Every row belongs to one group in each of 3 separate groupings. Each group adds its own fixed numbers to the row, and there is some noise. The rows also spread widely along 7 directions, which tell nothing about the answers.
In the rows, zero is written as 128.
Some rows, each with its group in each grouping after it:
[137 113 104 137 133 167 118 122  98 125 162 140  90 105 124 142 128 113
 147  96 124 180 105]  (2) (0) Z_62
[129 160 132 157 149 146 144 100  77 104 170 139 136 107 114 116 146 121
  94 114 146 148 116]  (3) (0) Z_462
[123 125 111 112 129 144 128 134 131 142 147 139 139 128 124 135 137  99
 136  77 116 161 120]  (1) (1) Z_813
[146  97 115 143 126 156  97 144 133 129 121 151  82 112 137 152 126  89
 172  92 104 179 114]  (1) (2) Z_699
[133 127 112 141 128 124 109 119 118 119 136 146 113 119 129 147 134  95
 162 110 105 154  94]  (3) (1) Z_62
[159 148 162 165 139 154 103 135 124  89 112 157  92 114 160 136 109 109
 171 122 114 163 145]  (0) (2) Z_319
[115 124 115  85 121 120 112 158 122 170 103 147 160 122 123 143 143  99
 146 120 108 135 148]  (2) (1) Z_991
[117 169 151 137 151 177 148 109  90 116 196 144 164 138 127  83 109 129
 114  94 135 157 148]  (0) (0) Z_991
[125 161 140 134 132 112 155 126 101 118 130 157 174 100 123 118 169 129
 109 157 142 126 143]  (2) (0) Z_699
[139 150 169 173 132 147 105 155 130 116 138 163 125 134 136 111 114 100
 152  94 101 174 127]  (0) (0) Z_462
[135 156 167 167 129 136 110 129 114  90 151 146 151 153 143 112 103 118
 163 129 123 150 122]  (3) (2) Z_813
[162 111 143 135 110 210 102 139 124 102 106 156  82 122 150 157  84 125
 192 145 111 166 146]  (1) (1) Z_319
[126 106 122 142 107 167 117 129 112 111 168 154 115 125 113 138 114 125
 145 129 107 166  88]  (3) (0) Z_319
[138 120  95 100 133 162 114 110 106 149 121 152 109 101 143 147 133  97
 145 102 129 151 137]  (0) (1) Z_699
[114 110  83 114 141 143  87 117 100 151 133 157 112 106 143 145 124  97
 180 132 136 157  85]  (1) (0) Z_699
[153 145 141 155 137 145 116 128 119  96 113 144  99 102 131 148 134 114
 142 113 117 160 148]  (1) (2) Z_319
[121 147 130 144 136 108  99 142 115 131 123 151 143 117 126 128 155  97
 145 105 114 144 101]  (3) (0) Z_813
[120 136 106 111 135 120  96 138 106 150  92 166 136  86 142 145 158 100
 159 164 129 133 117]  (0) (0) Z_699
[114 126 104 127 147 136 119 122 104 138 165 138 134 133 124 131 127  99
 139  84 129 163 108]  (1) (2) Z_462
[129 154 134 156 146 112 113 136 124 112 141 160 130 111 128 126 144 109
 154 122 117 157 102]  (1) (0) Z_319
[160 141 128 142 139 187 117  99  97  97 139 138  83 111 149 139 112 119
 136  97 130 164 143]  (3) (1) Z_319
[125 120 123 119 114 160 112 128 104 124 125 143 147 126 132 138 119 122
 138 150 122 140 137]  (3) (2) Z_699
[150 170 151 147 148 111 104 126 120 115 108 150 118 113 162 135 134  97
 163 101 124 153 142]  (2) (1) Z_319
[136 121 104 153 146 118 131 105 110 110 171 161 110 102 122 132 143  94
 149 125 130 158  90]  (0) (2) Z_699
[136 130 122 129 139 135  89 148 130 162 100 158 103 105 146 139 141  87
 157  71 108 173 127]  (2) (0) Z_699

New rows. What belongs after each?
[132 114 127 120 106 157 132 149 109 131 125 159 142 104 122 141 140 124
 138 155 123 148 134]  (2) (0) Z_699
[130 148 127 148 147 100 119 135 105 111 120 151 137 108 127 146 145 106
 154 151 132 137 120]  (1) (2) Z_462
[124 147 127 111 136 121 116 121 111 138 133 149 149 126 145 136 124 113
 153 116 129 144 136]  (2) (1) Z_319
[156 141 147 159 134 182 131 123  96  88 151 155  91 106 139 131 115 130
 150 138 134 170 127]  (2) (0) Z_319
[117 181 135 157 165  55 127 122 123 119 139 151 172 125 130 118 160  85
 144 116 135 134 108]  (1) (1) Z_462
[160 117 121 158 121 173 136 119 107  94 137 123  70  82 105 157 155 112
 100  82 103 169 139]  (3) (2) Z_62
[142 132 133 135 134 191 123 122 110 131 154 152 109 110 139 117 119 106
 130  86 124 178 138]  (0) (0) Z_699
[135 124 145 157 112 136 132 162 134 109 148 167 132 116 108 128 147 105
 149 126  94 159  92]  (0) (0) Z_813
[153 156 158 169 147 147  96 137 128 111 125 163  91 105 151 124 125  99
 157  83 103 174 130]  (0) (0) Z_319
[151 134 134 156 147 154  75 140 110 132 101 145  70  95 139 135 132  90
 165  90 107 169 117]  (3) (0) Z_991
[133 129 126 123 114 168 152 127 124 131 150 141 154 122 121 127 133 114
 112  94 122 159 153]  (1) (1) Z_699
[135 136 106 141 160  96 114 123 120 133 125 146 104  99 126 139 159  77
 152  84 116 152 101]  (1) (1) Z_991
[158 152 146 163 148 159 124 124 101  98 118 159  89  88 143 130 146 106
 149 121 128 159 124]  (0) (0) Z_813
[128 119 102 102 145 153  99 130  93 156 119 137 107 118 137 145 124  99
 156  89 125 160 137]  (2) (2) Z_991
[167 143 136 159 141 159 124 116  99  73 101 149  79  80 144 155 135 126
 160 165 135 146 141]  (1) (2) Z_319
[138 148 142 139 126 146  92 133 114 117 108 137 131 121 146 137 120 113
 149 109 109 153 157]  (3) (2) Z_62
[123 117 128 104 122 167 111 158 115 156 116 135 137 130 127 136 118 110
 137  79 101 159 164]  (2) (2) Z_991
[155 158 160 175 145 145 124 117 105  79 129 147 107 110 134 117 124 110
 152 134 124 143 139]  (3) (1) Z_991
[117 137 124 107 134 134  99 145 123 153 104 149 156 136 146 144 124  96
 165 114 116 144 142]  (1) (1) Z_462
[146 164 159 174 139  62 119 158 148 112  79 153 130  95 121 140 181  78
 142 110  97 140 135]  (1) (1) Z_462
[134 133 112 131 130 117  90 128 123 132 120 153 116 118 146 147 128  94
 167 106 108 150 103]  (3) (1) Z_319
[139 111 139 149 111 190 136 155 125 120 155 146 104 116  97 136 127 116
 117  84 101 185 127]  (1) (0) Z_462
[125 147 144 159 137 126 143 145 112 112 151 159 139 106 116 122 153 109
 121 133 118 149 111]  (0) (0) Z_462
[160 122 147 155 126 188 116 140 131 107 123 144  94 116 137 134 110 108
 153  88 105 182 157]  (1) (2) Z_699
[159 132 157 157 119 170 114 140 120 109 111 140  99 118 134 141 121 105
 134  97 106 159 149]  (3) (1) Z_462
[132 132 112 145 138 118 140 112 111 117 158 138 124 113 108 139 158  97
 121  94 122 148  91]  (3) (1) Z_813
[171 140 166 174 124 181 122 152 127  97 101 168  79  78 139 131 139 110
 139 122 102 168 150]  (0) (0) Z_699
[155 136 140 163 129 171 145 149 130 111 132 135  88  90 101 136 170 104
 102  48 101 177 136]  (1) (0) Z_813
